Every row belongs to one group in each of 4 separate groupings. Each group adds its own fixed numbers to the row, and there is some noise. The rows also spread widely along 10 directions, which tell nothing about the answers.
In the rows, 128 means zero.
Known rows, each followed by its group in each grouping:
[161 132 167 108 139 114 151  98 121 105 121 158  89 116 138 187 118  91
 118 213  79 156 126 134  90  90 160 114 121 110 153 149 166 152 124 130
 144] => Tob J163 J933 J912
[164  63 130 116 105 148  98 109  54  77  84 113  75 157 203 180 174  90
 103 191 174 141 119 118  70 108 132 173  92 156 141  47 106 122 137  94
 195] => zugo J58 J765 J94
[122 141 120  92 122 156 132  71 128  85  76 137 120  83 187 148 114 106
  87 159 121 149 126 114  71 115 110 180 107  95 101  70 109 177 157  81
 178] => dut J163 J765 J94
[132 147 116 112 100 133 156 127 147  86  70 164 128 128 124 140  71 157
  74 194  96 123 103  92  94 112 120 166  78 117 120 141 149 146 128 125
 112] => dut J859 J933 J912
[147 152 106 117 116 175 135 110 124  82  82 139 117  98 182 118  95 127
 113 115 155 120 110  95  65 168 121 170 114 117 128  90  98 156 147 102
 166] => Ker J731 J549 J905
[129 140  96 116 123 151 144  92 122  78  65 157 123 123 171 151  67 160
  84 158 153 108  92 134  88 132 116 202  73 116 123 133  93 173 124 121
 146] => Tob J58 J549 J905
[157 156 144 125 133 171 137 114 134 120 102 148 119 107 136 141 107  93
  99 152 133 142 127 116  78 122 122 164 128 103 131 116 144 142 132  92
 155] => Ker J859 J765 J938
[150  86 184 123 106 143 133 117 118 132 119 174 116 119 118 170 144  73
 107 174  71 144 142 155  96 103 172 144 143 130 134 138 173 104 124 156
 137] => kigaz J731 J549 J938
[142 159 164 142 123 137 127 123 137 115  89 162 112 126 136 137 100 109
 113 149  90 139 116 110 103 113 135 140 119 122 136 155 139 132 113 121
 128] => bik J859 J549 J912
[155  87 167 113 127 165 123 101 102  78 117 122 129 121 113 193 112 112
 116 189 108 173 122  90 117 154 135 168 109 115 155 141 126 129 163 153
 178] => bik J58 J765 J905
[144 159 115 117  98 101 129 128 114  67  57 169 107 119 169 133  99 126
 127 162 107 102  95 102  78 133 155 114 120 149 136 139 124 146 101 105
 111] => kigaz J731 J933 J94
[140 124 157 132 106 127 152 131 132  99  91 177 113 118 117 144  92 133
 114 185  82 133 115 116  96 134 156 154 107 120 146 148 166 127 134 155
 133] => zugo J859 J933 J905
[162 117 162 120  57 107 134 163 120  84  82 184 112 160  80 142 105 112
  99 186  68 135 108 102 104  87 129 142  71 186 167 126 178 101  99 130
  84] => kigaz J58 J765 J905
[ 78 191 139 189 119 184 108  95 153 147  83 146 149 102 124 117 108  49
  71 148 181  89 114  96 114 109 103 187 144  80 106 149 124 117 121  83
  97] => kigaz J859 J765 J938
[113 116 170 134 112 156 121  94 121 104 112 145 138 100 123 160 122  74
 108 167 106 141 126 107 120 119 141 164 129 103 135 141 134 119 145 149
 137] => kigaz J163 J549 J905
[180 119 128 131 126 120 124 136 105  98  56 176  76 151 181 135 110 140
 125 166 112 110 120 170  63 106 155 152  89 162 146 133 138 137  78 110
 143] => zugo J58 J933 J938
[123  96 127 104  91 146 132 104 117  80  81 142 135 135 139 164  91 128
  85 204 128 139 106 103  99 126 111 198  63 133 129 119 126 143 139 134
 136] => bik J58 J933 J905
[112 137 150 127 106 121 123 103 119  91  86 152 116 126 154 139 116  84
 107 167 111 113 118 129 102  93 132 168  99 136 128 128 124 125 101 119
 119] => dut J163 J549 J905
[127 156 123 178 142 166 118 101 116 103  74 166 131 134 139 162  69 129
  97 148 153  83 108 138 126 135 143 194  97 101 143 190  99 141 107 143
 120] => Tob J58 J933 J905
[148 119 121 136 101 163 129 128 115  84  87 138  94 122 167 134 124 130
 103 155 138 132 105  91  72 141 123 153 113 133 139  91 127 119 145 118
 157] => zugo J731 J765 J912
[121 128 146 139 132 109 117 109  92  82  90 125 103 142 161 171 126  92
 125 207 148 102 114 120 106 120 164 146 115 131 144 151 113 112 101 124
 130] => dut J859 J933 J905
[145  97  92 171  70 178 101 149  76 108  68 166  88 141 184 118 128  95
  67 149 203  64 115 105  84 146 162 169 128 146 117  80 131  95 134 119
 112] => kigaz J731 J933 J94
[159 129 157 132 123 154 106  94 111 109  84 149 131 142 136 181 126  74
 106 145  94 157 132 131 116  90 125 164  97 126 137 113 124 137 117 101
 160] => kigaz J731 J933 J94
[180 134 110 125  94 159 132 151 107  92  78 151  96 139 146 118  93 115
  92 157 163 104  97  79  87 137 116 148 114 157 142 131 138 133 118  99
 124] => bik J163 J549 J938
[ 96 169 159 114  93 114 143  95 147 110 109 132 128 121 121 160 128  44
  90 225 132 138  95  73  95  71 101 134 111 109 123 123 152 127 119  78
 105] => kigaz J859 J549 J912
[149 157 147 165 138 187  97 105 123 103  86 133 119 131 146 150 103 105
 104 131 141 135 122  96 113 131 105 171 107 108 146 143 104 134 127 103
 150] => bik J58 J765 J912
[142 155 122 130 136 124 102 118 110  69  44 126 139 140 157 135  97 142
 137 149 117 121 100 106 107 121 113 157 107 144 141 158  93 151  88 102
 138] => Ker J859 J933 J938
[116 144 162 163 106 170 104 100 112 115  90 154 148 111 128 158 115  64
  89 137 114 124 119  92 121 108 111 186 132 107 131 138 124 131 133 123
 130] => Tob J58 J549 J94
[ 91  99 205 139 107 144 103  97 119 114 105 124 169  92  97 162 146  58
 112 173  48 182 137  80 123 100 119 163 162 114 125 145 151 110 143 148
 142] => Tob J859 J933 J938
[135 100 127  83 101 106 164 101 115  72  99 163 106 123 142 182  95 141
  94 232 117 129  99 133  78 122 150 166  85 131 142 131 140 155 132 149
 133] => Tob J58 J765 J905

New rows. What belongs after each?
[221 130 136 149  83 171 134 176  97 111  97 189  77 143 128 138  98 106
  90 141 137 108 119  85  81 150 157 133 123 156 166 129 173 116 128 117
 124] => bik J58 J549 J94
[177 143 150  82 137  91 163  99 133  93  98 164  90 157 139 204  93 129
 118 223  84 154 105 160  89  85 147 125  65 134 155 159 156 166  89 121
 145] => bik J731 J933 J912
[126 115 142  96  84 136 123 108 126  78  73 133 123 130 145 135 115 112
 102 156 102 161 108 102  84 119  97 176  82 162 128  73 123 130 131 106
 146] => bik J731 J765 J905
[181 105 150 112 118 176 151 125 120 131 107 157  86 108 154 145 127  94
  80 153 122 148 152 136  59 121 152 165 132 115 118  81 165 126 151 104
 179] => dut J859 J549 J938
[149 193 166 182 162 149 109 109 125 122  93 163  85 124 172 148 115  79
 139 129 125 104 123 142  91 112 147 132 132 103 156 176 117 134  86 101
 142] => zugo J58 J549 J912
[145 140 135 125  95 143 115 128 123  80  55 175 132 114 148 113  87 140
 113 119  75 127 109  89 109 135 122 156 117 149 129 137 125 153 123 132
 126] => bik J163 J549 J94
[169 136 153 149 142 194 136  96 121 140 141 139 100 142 115 205 104  54
  68 211 178 134 125 106 123 109 128 161 108  75 149 149 159 131 148 113
 151] => bik J163 J933 J912
[146 171 149 126 138 155 140 102 150 115  85 147 136 128 111 155  91 103
  89 161 109 140 119 121 101  88 103 182  94 106 127 140 138 147 112  87
 143] => dut J859 J765 J938
[ 84 114 127 161  97 134  90 120 108  97  44 140 147 138 153 120 122 107
  95 168 140  94 105 109 118 106 123 182 116 143 107 139 105 106  96 119
 101] => kigaz J859 J933 J938
[135 147 163 150 110 169 113 124 138  93  84 161 148 109 109 122  81 135
 113 122  62 145 113  73 134 134 114 151 129 117 142 175 132 134 134 152
 123] => bik J163 J549 J912
[138 152 153 153 115 152  94 109 119  94  60 157 150 144 119 155 106 104
 106 119  83 136 113 120 139  94 110 172  97 139 141 138 106 130 101 113
 126] => kigaz J731 J765 J94
[155 169 160 163 103 135 117 148 128 100  89 175 103 154 108 142  99 100
 103 160  97 107 118 103 104  94 131 138 103 145 163 161 158 106  85 119
  88] => dut J58 J765 J912
[133 112 151 108  85 114 114 115  97  87  90 142  99 140 155 167 143  71
 103 209 131 130 108 101  84 102 131 146 109 159 139 103 142 126 114 105
 126] => bik J58 J765 J94
[205 112 103 134 119 205 128 136 101  78  80 137 104 143 134 143  62 156
  86 138 164 137 111  73 112 173 118 176  82 127 155 124 116 145 158 122
 171] => bik J163 J933 J905
[230 151 157 160 124 149 128 178 113 111  75 199  78 170 111 125  78 150
 123  98  83 126 123 137 111 137 165 131 100 170 179 169 154 117  88 140
 132] => bik J859 J549 J905
[150 121 102 167 116 197  95 131  92  88  57 138 127 144 144 133  92 142
  78 126 177  95 101  95 114 145 107 200 108 136 139 142  89 127 125 118
 136] => Tob J58 J765 J938
[159 138 133 123 131 103 130 119 109 101  77 170  88 140 160 165 112 102
 120 206 132  96 117 161  79 101 171 129 110 142 144 170 143 137  77 113
 113] => kigaz J58 J933 J938
[118 168 152 154 142 156 125  92 132 105 106 150 132 116 120 168  93 101
  97 172 117 127 108 111 132 107 122 156 127  86 143 178 124 144 126 135
 127] => Tob J163 J765 J912
[185 119 135 129 110 134 114 140  96  95  75 167  52 137 191 125 138 105
 121 133 134 122 138 156  51 124 169 134 104 169 150  74 131 115 103  90
 152] => kigaz J58 J765 J905
[167 151 134 132 183 172 117  79 117  81  78 109 142 141 141 186  78 161
 120 138 120 161 102 108 143 135 107 176  85  90 143 180  65 173 132 119
 197] => bik J859 J549 J912
[140 117 140 161 114 148  78 119  87  76  70  99 105 154 180 145 149  90
 131 142 137 137 109  79 104 115 112 147 112 153 154 100  91 104 110 102
 162] => zugo J731 J933 J912
[145  90 153  98 102 119 140 132 115  86  97 171 124 102 137 148 113 126
 125 203  63 136 127 125  85 130 165 137 133 129 137 148 172 141 131 168
 128] => Ker J163 J933 J938
[141 111 131 101 144 131 140  95 111  92  90 151 111 109 168 171 108 128
 108 191 117 115 124 156  89 116 160 164 122 111 120 150 124 155 120 139
 156] => dut J163 J549 J938
[200 111 127 127 107 177 129 137  90  88 103 135  78 145 150 146 114  98
  92 145 157 132 125  90  84 131 131 156 100 142 154  85 132 116 144  99
 171] => dut J163 J549 J905
[190 154 138 113 128 154 166 121 118  97 112 147  95 119 123 165  90 114
 101 160 132 148 108  90  85 140 137 135 114 112 156 131 145 147 147 104
 166] => Tob J859 J549 J905
[134 130 169 154 142 117  97 115  89  86  94 127 103 114 174 158 149  78
 168 168 119 112 116 116  92 129 166 120 166 136 161 179 115 117  94 126
 146] => zugo J58 J549 J938
[147 133 139 160  83 161  78 140 104  88  45 163 120 152 148 113 110 114
 101 105 108 123 117  98 110 118 105 177  96 174 141 109 115 121  99 104
 119] => bik J58 J765 J94
[153 140 138 152  99 120 117 153  90  62  90 129  98 145 139 147 116  90
 135 173 139  92 100  65  98 150 156 113 133 164 172 153 130  92 103 125
 106] => dut J731 J933 J905
[136 103 125  85 114 118 148 103 118  62  88 147 128 121 138 179  95 149
 101 230  93 143 100 103 108 116 141 141  91 108 132 151 135 157 140 150
 138] => kigaz J163 J933 J912
[144 138 129  86 118 149 145 106 136  91  87 156 124  79 173 120 105 122
 114 149  95 146 124 117  59 130 126 157 127 111 114 106 136 175 138 112
 160] => Ker J163 J549 J938
[ 88 109 137 154  99 152 104 125 113  89  68 138 147  89 148 113 116 117
 104 161 111 106 126  77 101 148 145 169 158 117 107 147 123 108 139 147
 119] => dut J859 J933 J938
[122 167 158 177 125 165  95  97 117 119  80 157 134 119 140 145 107  60
  99 129 116 120 125 112 130  96 118 170 130 106 133 146 120 136 114 110
 124] => Tob J163 J933 J94
[145 142 138 118 112 154 147 110 133 105  98 168 109 107 145 133  88 105
 102 162 122 129 115 112  89 134 134 158 110 115 134 132 142 146 132 125
 137] => bik J163 J549 J905
[148 127 153 125 115 145 133 112 121 117  85 167 124 134 133 156 112 108
  94 147  92 133 114 150  98  91 130 174 111 141 131 135 141 134 104 126
 139] => Tob J731 J549 J938
[131 116 139 135 108 153 105 131 120  92  50 146 126 105 155 104 107 135
 114 127  96 140 126  92  90 145 124 161 131 142 115 126 125 132 128 118
 143] => bik J859 J933 J938
[133 141 150 150 124 180 114 102 126 106  95 144 153 124 124 157  95  94
 107 132 119 133 119 108 121 134 114 191 103 107 142 135 118 132 133 131
 146] => Ker J731 J933 J905
[165 122 134 127 105 122 147 132 105 109  98 180  66 150 170 157 120 107
  88 191 133 108 113 147  65  94 161 147 100 146 144 114 154 128 101 119
 121] => Tob J58 J549 J912
[119 139 139 114 125 151 146  81 141 108 101 155 123  86 152 158  99  88
 103 185 127 136 132 125  75 126 137 169 103  88 118 125 132 152 141 111
 146] => kigaz J58 J933 J905
[141 124 121 134 135 128 132 104 105  91  98 149  80 150 177 181 121 118
  98 200 158  91 109 158  92 114 171 153 105 123 137 137 116 124 107 133
 137] => dut J731 J765 J912
[160 130 156 106  89 112 141 133 131  79  68 177 145 153  78 165  75 157
  99 183  44 154  98  99 133 104 118 160  79 152 152 166 156 144 115 149
 115] => bik J859 J765 J94
[186 159 127 169 144 158 109 131 109 106  72 175  63 157 173 133 104 130
 104 117 137 107 122 156  96 105 147 144 105 142 154 134 118 133  89 106
 136] => Tob J163 J765 J912
[168 116 117 144 113 186 103 126  89  72  83 122 119 143 151 141 103 116
 107 144 163 123 114  75 115 150 117 174 100 129 157 114 104 131 137 121
 155] => Ker J163 J933 J905
